There are 4 nested groupings, the coarsest first. Each group lies inside one group of the grouping before and may be the whole of it. The rows also spread widely along 18 directions, which tell nothing about the answers.
In the rows, 128 means zero.
Known rows, each followed by its group in each grouping:
[113 169 122  71 127  90 185 149 131  99 100  77 132 124 134  80 139 118
 134 164 159 159 161 212 129 104 180  91 118 156 128  79 127 169 152 189
  90 112 142  75 118]
tiri reb rupa J31
[125 137 143 128 122 160 147 136 137 138 128 110  75 142 157 121 123 129
 101 153 116 114 122  77 143 125 145 129 141 114 161 162 102  94 139  90
 123 144 170 157 132]
pada pag dig J82
[109 148 103 172  97 175 102  86 113 130 141 119 133 125 133 167 146 128
  88 157  86 114 104 139 103 121 134 142 190  85 167 155 120  84 156 106
 116 148 158 181 132]
tiri Gino moz J214
[151 148 132 126 131 126 129 151 154 151 118 120 137 120 121 124 142 129
 142 111 151 120 133 108 126 119 152 100 121 113 127 144 119 129  99 124
 148 105 119 148 107]
lesip bal komi J304
[ 88 156 124 101 105 159 167 111  86 162 119  89 118 133 185  98 172  92
 111 102 106 192 148 109 100 110 141 138 151 109  99 113 187 179 134  79
  90 111 119 147 205]
tiri redop finen J114
[144 163 109 156 130 135 121 106 191 134 129 149 110  97 112  97 152 133
  81  69 170 150 132 110  95  98 159 101 159 135  81 151 129 118  92  83
 142 136 146 190 188]
tiri lepip seba J121
[155 143 118 115 117  92 135 109 165 174 121 134 144  88 127 108 131 104
 154 108 136 135 121 149 127 152 154  92 118 110 143 122  83 179 126 128
 161 104  78  86  87]
lesip bal gov J685
[126 144 147 105 145 128 131 149 133 132 118 139 140  96 157 171 148 132
 119 147 144  95 163 135 102 121 108 131 141 106 155 179 131  95 136 162
 129 137 125  97 123]
pada Sanol Vin J455
[105 153 149  90 124 131 114 154 143 193  90 137 122 118 112 127 156  78
 177  73 114  70 129 123 143  96  82  91 114  88  96 207 116 141  94  80
 111 105 118 101 101]
pada Gab kogi J541
[111 117 119 125 101 125 144 132  92 140 148 128 130 121 158 126 125 120
 126 114 113 136 122 167 120 129 136 130 120 115 109  98 126 147 143 126
 111 126 125 109 133]
pada pag fus J704
[124 101 160 122 141 106  98 173 103 143 154  99 111 144 143 116 134 146
  91 125 161 148 146  86 119 133 110 117 104 121 104 136 141 117 117 198
 145 106 147 127 161]
lesip bal fego J770
[137 117 121 160 152 125  80 103 118  93 112 131 145 133 133 149 118 136
 112  99 148 124 125 134 144 146 142 139 106 113 108 102 129 115 100 121
 164 123 124 186 130]
pada fazu pizim J370
[139 109 160 119 146  85 145 112 139 153 120 130 125 100 147 169 142 120
 122 171 140 119 153 129 127 145 136 116  93 156 140 144 146 197  90 143
 198  72 102 109 143]
pada Gab ribe J239
[110 129 115 163 102 128 138  64 146  96 112 124 103  84 118 103 148 121
 114 179 133 162 124 128 109 113 157 119 173 129 127 118 126 157 147 119
 131 137 120 200 146]
tiri redop masag J18
[112 111 141 124 111 119 170 142 167 116 138 131  74 152 147 110  89 117
 144 185 156  67 149  99 158 120 140 111  98 116 161 131 102 100 111 150
 136 126 143 127  62]
lesip Mep Veb J64
[135 115 139 138 138 109 116 144  95 123  95 133 133 110 120 132 147 153
 150 117 132 138 118 151 152 114 120 125 120 131  84 122 139 141 133 132
 134 128 138 150 118]
lesip Mep Veb J456
[140 131 149 134 143 132  92 151 125 106 145 132 109 131 122 178 140 146
  71 167 124 121 118 103  81 114 148 119 133 127 160 157 137  98 130 153
 133 148 166 123 148]
pada Sanol Vin J974
[129 109  99 141 126 135 110 149  90  82 160 124 113 160 113  93 103 100
 135 137 112 156  84 180 137 116 184 101 142 111 120  68  96 127 152 111
  67 114 180 127 131]
pada fazu tob J63
[132 129 119 111 130  89 134 142 153 140 130 134 102  95 114  92 143 115
 124 139 139 124 139 182 109 100 138  84 142 143 117 132 129 146 143 163
 110 100 163  92 126]
pada fazu pizim J231
[101 125 126 144 149 131 119  66  92 117 100 134 139 103 155 176 151 116
 109 155 108 132 139 178 136 135 112 150 160 125 126 146 142 154 136 104
 145 116 138 145 168]
tiri redop finen J215
[117 161 133 109 116 132 134 153 118 173  86  93 119 117 146 138 154 108
 133  76 155 114 154  85  92 112 157 125  93 127 114 146 150 142  92 114
 169  87 114 159 168]
lesip bal komi J328
[146 137 140 106 114 120 198 137 150 145 108 115 122 128 143 142 148 125
 170 218  93  97 134 142 148 105 159 104 120 128 183 123 163 166 126 121
 122  96 127 119  39]
pada fazu kifi J594
[143 185 136 103  96 131 190 174 151 140 153  91 157 124 147 129 136 165
 103 153 140 130 142 160 116 117 178  98 123 148 144 126 107 115 133 161
 112 148 138 107 101]
pada pag fus J929
[140 173 147  60 191 113 114 160 144 147  55  99 107 100 140 115 182 100
 124 113 150 140 165 123 103 103 130 106 158 119 148 187 148 134 144 140
 114 101 158  91 170]
pada pag dig J123
[157 105 148 162 154 110 101 117  94  92  85 140 115 105 120 129 135 170
 127 106 140 178  95 115 163 138 146 140 108 148  72 101 119 157 131  97
 165 154 126 187 141]
lesip bal gov J893
[124 128 146 140 152 125 111 100 128  90 103  93 100 117 137 134 152 147
  80 197 130 158 136 100 123 126 143 133 158 139 152 140 150 137 146 149
 144 139 156 189 160]
pada pag Zub J375
[122 125 161 126 187 124 116 146 111  44  78 140 123 114 114 172 139 124
 146 175 168 131 143 131 135  98 148 124 130 147 104 155 132 140 105 122
 130 124 141 168 166]
pada Gab ribe J277
[114  97 120 150 125 141 156 128  96 104 139 158 106 107 160 144 127 120
 132 162 139 121 136 154 115 112 137 145 154 117 125 121 133 113 142 123
 117 110 152 145 154]
tiri redop Bozu J174
[123  99 144 174 124 131  99  92 145 111 161 144 105 119  92 140 119 128
 109 195 107 128  87 122 152 134 131  96 163 127 131 170  70 143 119  98
 139 136 153 171 127]
pada pag dig J82
[127 140 154 101 131 120 158 169 134 136 156 131 136 137 123 157 123 118
 137 176 123  95 129 173 137 115 145  84 119 139 143 163  94 139 110 132
 110 112 155  64 106]
pada Sanol Vin J455
[124 137 151 118  98 122 155 114 164 183 142 132 118 117 142 128 141 122
 122 132 107 109 132 101 135 127 116 102 108 120 123 160 133 162  98 102
 146 125 103 121  97]
pada fazu kifi J594
[120 144 125 123 126 103 125 100 164 120 103 167  86  86 140 159 130 119
  95 127 141  89 144 127  79 112 134 132 114 134 142 151 129 124 133 134
 160 160 122 100 122]
lesip bal gov J685
[157 133 116 116 105 104 143 142 128 184  93  49 100 119 133  53 164 142
 131 129 122 161 125 120 133 129 168 106 122 127 154  84 156 158 161 162
 143  71 152 167 104]
pada pag dig J123
[119  86 129 146 145 114 117 132  99 112 141 149  86 115 152 159 111 122
 109 173 137 103 135 146 116 131 130 140 138 130 152 140 111 106 151 160
 149 107 177 111 159]
lesip Mep Veb J456
[127 118 145 104 137  86 110 131 129 102  86 109  78 114 128 119 120 123
 109 155 142 118 122 129 123 137 151 122  94 137 161 113 101 135 161 177
 151 141 140  94 107]
pada pag Zub J375
[119 136 148 118 130 137 120 126 114 151 150 101 132 152 167 144 154 137
  83 162 101 157 142  88 112 130 115 131 147  99 149 141 176 134 131 149
 119 136 132 127 140]
lesip Mep Veb J64
[109 124 142 139  68 108 142 113 129 171  96 153  98  63 121 150 138 150
 128 126 107  71 104 153 131 121  99 131 110 133 125 167  81 115 163 133
 165 169 122 108  78]
tiri lepip seba J121
[146 110 122 152 148 123 139  88 120 136 127 139 112 107 171 147 149 132
 105 159 118 160 142 111 113 136 145 148 151 129 141 115 177 167 127 106
 163 101 129 162 163]
lesip bal komi J328
[109 122 112 113 143 112 118 114 113  97  96 110  94 145 133  86 127  84
 138 116 135 150 130 151 134 112 157 116 112 121 108  79 149 171 130 115
 105 101 141 139 145]
pada Gab ribe J277
[ 99 128 144 116 119 141 114 133  93 155 124  80 130 160 160 136 141 122
 104 134 121 118 144 114 136 136 106 136 117  92 145 134 149 109 124 159
 131 104 140 140 127]
tiri redop Bozu J174
[106 179 126  90 144 143 152 121 176 113 182 115 150 163 153 124 108  85
  86 165 146 132 156 164 129 132 155  85 167 101 166 156  75 114 111 133
  84 135 143  61 141]
tiri lepip seba J121
[120 134 130 129  73 129 137 117  90 188 125  90 139 106 146 130 141 124
 131 113  86 143 102 132 128 152 146 125 108 118 132 116 105 168 148 111
 152 114 101 131 122]
pada fazu kifi J594
[124  78 162 122 174  98 113 139  66 135  95 137 134 115 161 156 137 134
 157 124 142 127 147 145 175 146  83 148 101 124  90 135 145 158 117 143
 164  88 124 120 140]
lesip bal komi J328
[112 126 156  99 130 130 188 176 113  85 124 131 107 115 151  96 127 133
 150 164 169 149 149 137 146 102 140 115 135 129 102 126 106 117 149 149
  77 149 138 112 127]
tiri redop finen J114
[126 153 115 123 125 126 103 119 103 154 107  85 140 136 126 137 162 115
  99 109 111 153 117 149 102 121 162 116 132 120 136 114 153 154 128 126
 141  93 146 138 164]
tiri lepip seba J121
[ 81 113 114 135  65 115 167  97 112 111 185 116 137 128 141 102  93  95
 132 156 124 159 114 171 124 146 173 105 106 128 104  64  83 197 121 126
 115 128  81 117 128]
pada pag dig J123
[127 117 146 113 126 113 158 127 154 176 155 125  62 135 162 148 118 113
  82 184 109  77 146 121 124 131 135 112 112 150 183 168 123 129 123 133
 161  90 186  79 133]
pada fazu kifi J594
[138  99 120 138 100 138 134 213  85 140 167 124 127 163 101  82 135 123
 179 100 121 141  90 149 136  81 153  85 109 105  64  82 148 139 109 115
  64  78 162 152 107]
pada Gab kogi J541
[104 137 137 151  96 108  78  49 141 187 126  83 126 110 105  84 156 125
  83 103  91 174 105 114 153 153 102  94 136 131  82 148 118 199 115 104
 164 125 114 185 153]
pada fazu pizim J231
[125 133 127 136 127 120 124 115 161 123 147 132 122 141 123 126 117 102
 122 134 150 124 132 107 118 125 160  97 111 117 123 126 120 155  79 114
 148 108 112 144 124]
lesip bal gov J685
[101 155  98 168  83 156 140  86 128 164 117  74 140 124 146 172 138 144
 103 172 101  53 146 165 132 129 138 143 145 123 182 152 133  93 125 133
 173  91 167 215 107]
pada pag dig J123
[111 142 144 137 117 123 114 131 151  95 151 129 127 117 102 143 123 126
 107 179 146 126 124 120 104 114 145  92 141 126 130 160  86 125 120 157
 123 156 124 134 123]
lesip bal gov J893

New rows. What belongs after each?
[108 162 129 115  90 132 115 131 139 141 145  97 123 139 108 111 129 106
 103 121 110 136 106 128 109 118 160  86 120 119 125 134  93 142 125 121
 107 142 131 119 125]
pada fazu kifi J594
[120  91 124 139 107 123 147 158 100 102 156 139  65 146 148 120 128 122
 111 166 125 148 120  85  73  92 171 131 108 127 127  75 185 144 134 143
 111 120 147 139 143]
lesip bal fego J770
[114 103 141 145 148 139 117 163  75  84 123 134 141 132 136 188 126 135
 144 169 138  93 136 157 133 110 131 138 123 124 120 136 138  99 115 148
 127 104 158 161 135]
pada fazu pizim J370
[186 110 143 153 101 118 116 194 119 142 170 102 140 129 102 112 138 174
 116 129 143 169  90  87 108 132 192  92  97 131 123  86 125 129 116 166
 149 101 129 167 111]
pada fazu tob J63
[ 97 132  70 155  90 173 138 110 101 177 162 102 102 128 185  98 117  89
 104  89 114 108 142 153 108 134 144 145 169  93 143 122 111  82 154  99
 115  80 182 170 188]
pada fazu pizim J370
[146 152 132 127 113 140 160 179 120 141 193 141 151 123 156 143 140 168
  87 131 127 153 131 153  96 110 142 114 150 129 110 135 129 104 141 147
  90 157 150  93 139]
lesip bal gov J893
[135 100 127 119 122 101 102 143 118 149 167 168  96 138 120 112 131 109
 106  88  98 145  88 150 102 112 131  98 107 118  91 105 140 166 125 107
  98 129 146  63 130]
pada pag dig J82
[113 115 113 147  69 127 111 109 142 157 154 130  92 145 121 108  99  93
 122 100 105  97  90 107 122 137 150 109  82  94 134 101  92 137 114 101
 141 127 111 132  86]
pada Gab kogi J541
[138 149 146 130 152 118  84 103 146 111  91 109 126 175 122 146 131 147
  95 119 116 124 117  97 164 132 133 124  89 116 129 119 154 132  94 113
 155 159 132 160  82]
lesip Mep Veb J456
[147 135 151  99 148 120 100 175 126 150 125  97 107 150 138 148 151 135
  90 160 114 107 136 106 105 117 129 111 122 112 182 154 158  94 140 184
 126 107 177  97 110]
pada fazu pizim J370
[105 114 159 112  80 106 126 172  94 163  98 118  93 124  83 117 150 118
 168 116 109 106  84 128 133  91 127  91  79 130  88 139 118 165 124 125
 120 116 134 109  89]
tiri Gino moz J214
[149 161 155  77 135 131 177 200 110 149  93  77 135 157 183 110 157 179
 122 100 141 138 161 113 152 112 137 139  83 125 117 100 191 107 127 153
 109 135 142 130  92]
pada pag dig J123
[158 132 137 110 137  86 170 117 145 151 128 109 138 101 162 107 132 137
 110 135 166 165 152 163 139 161 165 110 109 153 134  95 114 174 123 161
 173  89 110  94 137]
tiri redop Bozu J174
[152  97 149 136 131  94 142 133 121 137 144 169  87 108 135 145 128 138
 112 143 119 151 104 123 116 125 155 117 105 159 110 118 129 178 125 108
 156 129 138  92 147]
lesip Mep Veb J456
[101 165 170  89 134 120 113 124 139 137 121  96 142 114 111 134 171 105
 105 162 114 169 137 108 107 110 122  81 150 127 113 187 133 185 113 133
 107 137 109 112 161]
pada fazu kifi J594
[110 146 119 137  70 137 141 107 132 156 131  74 108 147 161 105 131 140
  91 132 115 132 135  75 113 135 151 138 101 107 151  91 155 126 132 146
 150 141 110 180  97]
lesip bal komi J328
[108 151 125 114 131 113 105 125 149  85 123 148 115 121 109 133 120 117
 104 143 125 101 123 182 117 103 129 101 135 123 125 141  99 104 146 150
  89 176 154  88  96]
pada fazu pizim J370
[126 152 155  93 120 115 137 165 119  67 165 122 146 114 116 122 134 117
  95 163 157 231 106 119  63 118 204  86 138 132 117  98  88 173 147 165
  84 178  85  65 176]
tiri lepip seba J121
[111 136 143 125 133 139  81 122 107 108  53 119 141  99  98 167 161  92
 180 145 114 108 113  96 114 109 131 121 135  82 144 164 131 142 123 107
 134 122  88 178 103]
pada fazu tob J63
[109 124 112 119 178 135  78 103 123  76  95 142  83 152 159 133 125  76
  97 100 145 127 148 103  97 115 139 150 124  91 134 111 171 115 117 106
 117 125 145 143 177]
pada Gab ribe J239
[161 127 150 148 113 133 150 170 134 139 193  77 152 139 128 132 155 182
  86 225 125 162 134 107 116 121 164  92 154 141 159 129 160 124 121 193
 128  93 163 178 123]
pada fazu tob J63
[148 148 152  99 152 106 133 149 168 136 143 130 138 137 130 130 130 137
 109 142 139 114 136 153 149 129 129  90 119 128 135 153 108 131 109 146
 123 133 142  77  94]
pada pag Zub J375
[123 168 123 127 141 156 129 130 139  80 161 129 197 140 127 146 131 119
 131 146 141 152 134 164 125 119 156  99 165  94 118 131 110 127 101 113
  78 150 106 141 124]
pada Sanol Vin J455
[140 125 140 130 133 131  93 125 135  87 145 152 102 175 141 151 112 133
  74 106 119 136 102  75 101 128 159 136  74 105 133  84 160 120 102 104
 127 184 118 121 106]
pada Sanol Vin J455
[128 169 118  99 134 131 127 138 101 110 142  74 183 167 160 114 126 146
  98 121 118 163 136 199 152 147 147 120 129 106 137  78 124 117 155 165
  80 153 140  95 102]
pada Sanol Vin J455
[108 139 153 124 131 114  82 118 133 150 108 137  96 139 115 157 142 131
  86 106 105  98 117 109 125 110  96 117 103 129 106 176 140 127 108 115
 146 158 156 116 129]
lesip Mep Veb J456
[125 134 137 104  79  95 171 152 110 136 105  99  88 106 142 112 120 139
 125 146 124 126 117 151 118 127 175 122  71 159 144  83 104 154 172 164
 142 140 125  89  96]
pada Gab ribe J277
[ 97 170 116 118 119 133 118  77 160 138 131  99 128 127 144 123 126  94
  89 144 114 116 144 155 130 139 128 110 155 108 157 157  93 131 136 124
 123 136 135 121 134]
pada Gab kogi J541
[122 170 135 106 168 136 100 126 126 127  91  98 108 141 179 161 128 135
  57  99 151 107 168 110 119 142 129 157 120 124 160 161 125  70 135 145
 160 149 169 119 169]
lesip bal komi J328
[109 152 139  89 152 123 152 145 140 102 152 118 124 169 173 135 131 119
  86 162 142 139 174 128 107 106 137 119 126 121 137 119 181 127 112 163
  91 140 145  88 138]
lesip Mep Veb J456
[140 119 111 135 101  97 146 116 140 155 154 100 136 121 142  76 129 137
 120 132 132 152 134 167 143 143 144 104 115 125 121  75 133 162 134 168
 135  94 118 134 100]
pada Gab ribe J239
[138  96 160 137  92 138 129 200  82 161 164 115  89 124 104 144 134 124
 136 181  96 133  73  91 104 113 170  92 123 135 146 155  89 139 144 124
 126  93 169 120 144]
pada fazu pizim J231
[137 102 131 139 122 107 117 128 136 151 142 160 116 108 112  99 136 105
 158 105 131 149 107 117 127 119 127  93 124 107  84 127 120 179 106 101
 128 107 101 128 120]
lesip bal gov J893
[ 81 161 151 131  76 139 145 114 116 166 151  92 159 108 145 171 130 126
 105 152 125 121 140 118 113 146 134 117 125 132 127 178  79 148 110 136
 165 136  93 136 161]
lesip Mep Veb J64
[118 129 151 122 125 136 168 135 140 147 170 155 104 142 169 143 129 124
  90 113 145 130 145 104 116 116 136 122 108 137  94 147 149 144  76  88
 134 125 135 111 171]
tiri Gino moz J214
[133 162 128 134 105 136 165  99 147 118 125 148 101 111 156 130 122 152
  76 120 121 140 114 146 130 127 157 137 129 145 124 120  98 116 151  87
 127 195 142 117 124]
tiri redop Bozu J174
[140 136 137 116 124 148 125 186 134 166 168 123 121 153 162 117 128 135
 101  83 144 109 143  97 117 121 116 120 114  88 125 147 133  70 115 144
 109 121 150 118 127]
pada Gab ribe J277
[126 109 103 154 150 120 110 112 122  92 176 148 149 110 147 134 120 116
  88 129 174 161 146 175  94 137 153 123 165 115 115 106 115 119 122 162
 132 101 138 132 199]
tiri lepip seba J121
[153 113 128 155 117 139 111 138 137 149 157 118  85 129 137 114 125 160
  81 165 101 109 107 113 142 134 123 122 159 109 175 151 103  61 173 148
 124 139 200 147  98]
pada fazu tob J63
[151 147 130 151 150 164 142 120 148 147 154 128 126 168 160 150 157 171
  75 152  92 115 140 121 150 104 116 130 159 122 134 153 204  99  98  83
 112 130 197 184 120]
pada Sanol Vin J974
[111 150 129 160 108 121 104  78 170 131 134 148 151  80  89 162 152 127
 100 147 133 116 121 148 101 113 125  96 161 127 112 182 104 144 100 123
 158 141 109 161 140]
tiri lepip seba J121
[139 136 132 159 146 119  69  39 150 163  98 139 131  96 115 157 142 130
  95 120  79 113  97 153 176 164  94 122 156 118 137 187  83 146 132  71
 179 142 141 148 116]
pada fazu kifi J594
[137 138 123 137 151 146 137 112 123  88 127 155 165 133 150 170 124 110
 139 130 144 135 130 147 131 133 166 132 129 101 129 109 124 137  95  86
 129 123  99 139 127]
tiri redop finen J215
[105 177 139 117 123 135 116 120 153 140 126 116 179 109 106 116 158 122
 141 120 131 141 137 148 142 110  99  83 168  99  85 184 103 144 110 121
  94 151 100 143 112]
lesip bal gov J893
[162 130 129 148 137  59 121  54 175 143  74 164 128   4  95 130 181 160
 122 161 116 149 116 200 122 129 115 105 175 167 117 160 115 201 171 141
 177 145 107 124 111]
pada pag Zub J375
[131 120 128 142 113 132 138 109 127 127 142 179 101  81 136 149 137 100
 123 127 113 155  98 113  77 118 167 120 146 128 115 138 110 176 128  61
 132 142 106 121 176]
pada pag fus J929
[142 175 160  84 143 105 123 135 161 113  98 117 118 133 112 146 123 123
 104 153 115 122 108 141 143 131 166  90  99 146 159 150  77 146 133 122
 130 172 135  61  84]
pada fazu pizim J231
[102  98 140 132 147 115  95 132 124 111 103 126  69 134 122 123 142 106
 114 133 147 105 148  91 108  93 118 121 110 127 104 142 180 128  99 139
 139  93 165 176 161]
pada fazu kifi J594
[ 71 161 120 123 146 128  95  72 121 105  86  92  99 139 135 141 135  91
  82 140 126 120 153 142 119 116 131 129 141 136 126 154 134 144 123 115
 139 128 164 158 186]
lesip bal gov J685
[168 129 138 142 131 125 136 161 147 137 134 139 102 147 133 131 116 155
 115 105 147 112 114  94 139 124 166 116  83 135 121 117 121 112  96 106
 160 126 149 147 102]
lesip bal gov J893
[134 117 153 110 173 120 130 143 104  99  98 133 134 119 150 168 145 127
 145 186 124 119 144 149 144 120 121 131 138 119 147 145 152 133 135 145
 121 113 140 116 114]
pada fazu pizim J370
[137 139 150 110 130 135 176 179 111 115  90 109 130 132 133 133 144 144
 175 157 132 113 133 137 162  95 153 115 108 135 117 126 145 133 118 115
 110 113 143 155  86]
pada fazu kifi J594
[112 118  99 144 120 131 124 132 104 120 112 164 132 124 130 175 131 111
 153 117 124  56 129 194 111  94 128 137 114 104 126 118 151 104 112 123
 126  98 149 128 100]
tiri reb rupa J31
[110 123 138 119 112 132  98 110 161 146 147 153  92 156 111 144 122  67
 126 140  90  89  95  84 107 116 132  92 114  82 157 159 117 152  91  79
 121 130 117 102  91]
pada pag fus J929
[130 140 112 152 121 143 101 107 122  91 127 131  95 158 124 129 111 121
  93 115 110 146  87 111 117 122 180 127 116 119 127  92 115 128 130  78
 122 165 150 157 130]
lesip bal gov J893
[144 132 142 122 155 122 150 143  90 102  78 119 131  97 156 162 148 144
 147 169 138 152 137 137 128 125 165 146 140 139 145 123 136 144 155 132
 145 122 131 139 146]
lesip Mep Veb J64
[150 105 123 157 174 103  86  57 171 118 156 152 114 132 164 108 118 151
  42 111 154 149 149 137 158 171  96 136 143 110 125 118 130 103 121 149
 162 141 149 135 136]
tiri redop finen J215
[179 155 122 120 122 120 189 140 161 161 138  96 200 116 157 132 167 168
 152 185 121 136 152 167 144 131 154 106 146 111 171 101 178 157 119 164
 132  88  97 143  43]
pada pag Zub J375
[141 109 105 139 122 107 115 116  94  76 129 141 106 130 162 142 111 131
  92 124 132 165 112 126  74 139 191 158  89 119 146  30 155 142 158 153
 143 153 107 114 127]
lesip bal gov J685
[140 115 143 146 152 157 120 172 133 122 139 165 124 130 126 138 119 125
 157  96 158  93 118 110 159 113 122 114 133  98  91 176  88  87  85  75
 119 119 151 164 132]
pada pag Zub J375
[ 91 153 105 120 127 141 146  66 115 105 126 144 124 148 182 164 108  93
  97 121  94 111 137 181 129 136 147 152 115 120 137 100 137 150 123  65
 117 158 130  99 139]
pada Sanol Vin J974
[142 160 138  98 143  83 127 108 185 137 123 145 163  86 108 138 157 113
 117 139 148 142 140 171 101 122 139  78 141 126 131 151 119 178 109 157
 141 125  87  66 113]
tiri lepip seba J121
[116 168 134 119 110 131  96 107 144 134  90 128 132 113 123 151 160 130
 103 105  99 114 119 109 100 108 116 125 120 101 127 148 157 124 129 116
 124 179 103 140  91]
pada fazu pizim J231
[136 105 152 140 140 134 140 145  93 144 100 142 119  96 121 146 157 121
 171 146 126 131 111 131 150 115 130 116 145 126 107 166 113 154 121  85
 139  85 143 153 149]
tiri redop finen J215
[ 92 127 154 120 111 125 120 126 133 125 119 140 101  90 131 114 126 113
 125 121 144 121 132 108 130 124  98 118 129 111  98 175  77 122 140 130
 120 167 108 125 139]
pada Gab ribe J239
[125 118 127 137 141 120 105  82 129 113  92 162 114  98 122 123 132 103
 142 115 118 141  97 145 153 135 123 125 150  98 117 136  87 149 146  79
 130 153 113 124 120]
tiri lepip seba J121
[151 154 136 112 128 134 107 165 134 142 140 124 121 127 129 137 137 114
 109 117 130 151 107  84  81 126 171 105 131  98 157 143  98 120 137 129
 124 140 120  94 136]
lesip bal fego J770
[134 141 130 113 131 132 128 172 124  89 157 123 121 155 128 109 133 124
 104 132 137 170 121 121  93  95 176  99 124 123 108  92 155 131 121 136
  75 140 146 123 141]
pada fazu pizim J231
[137 169 125 117 132 131 147 157 180 116 114 111 118 130 137  89 126 159
 115 123 173  98 163 128 149 105 129 110 137 115 129 144 114  58 132 164
 108 159 159 151  74]
lesip bal komi J328
[130 141 145 117 126 154 137 160 111 166 128  97 140 141 170 149 146 142
 110 126 132 113 144 101 133 132 119 139 132  91 157 155 135  82 127 145
 138 114 142 138 127]
tiri lepip seba J121
[110 115 110 140 117 109 133 113 125  95  97 168  88  89 129 113 140 119
 142 120 137 127 130 140  96  87 131 134 128 122  89 103 162 145 144 122
 113 150 120 150 120]
lesip bal gov J685
[112 101 162 131 153 125 120 128 101 102 127  96 122 134 115 119 143 108
 143 195 132 176 119 107 154 127 146  99 148 131 111 142 121 192 108 117
 126  88 134 174 173]
pada pag Zub J375
[ 87 153 152  80 118 124 174 143 119 113 123 110 133 126 162 122 139 115
 134 166 127 136 161 152 134 107 115 117 125 121 115 136 138 152 140 150
  80 153 108  91 116]
pada Gab ribe J277
[114 129 109 146 116  96  89 119 148 149 162 123 136 128  90  95 139 125
 104 106 136 131 127 181 118 108 118  77 139 129  77 128 133 145 107 164
 119 103 157 134 136]
lesip Mep Veb J456
[136 142 152 128 124 157 141 147 101 148 117 101 158 114 149 133 157 137
 150 136 115 162 122  97 147 131 135 123 148 102 118 149 127 141 126  98
 120 122 106 176 133]
pada fazu pizim J370
[138 101 131 152 153 125  90  95 125 117 149 167 113 110 127 152 142 116
  94 158 113 145 109 138 112 132 120 120 173 104 141 152 121 131 140 119
 127 125 150 118 154]
tiri redop finen J114
[120 101 114 155  97 141 169 129  79 100 176  98 127 148 168 105 112 142
 115 171 121 179 117 147 136 138 180 136 132 130 121  50 135 150 144 131
 109 116 142 174 147]
pada pag fus J929
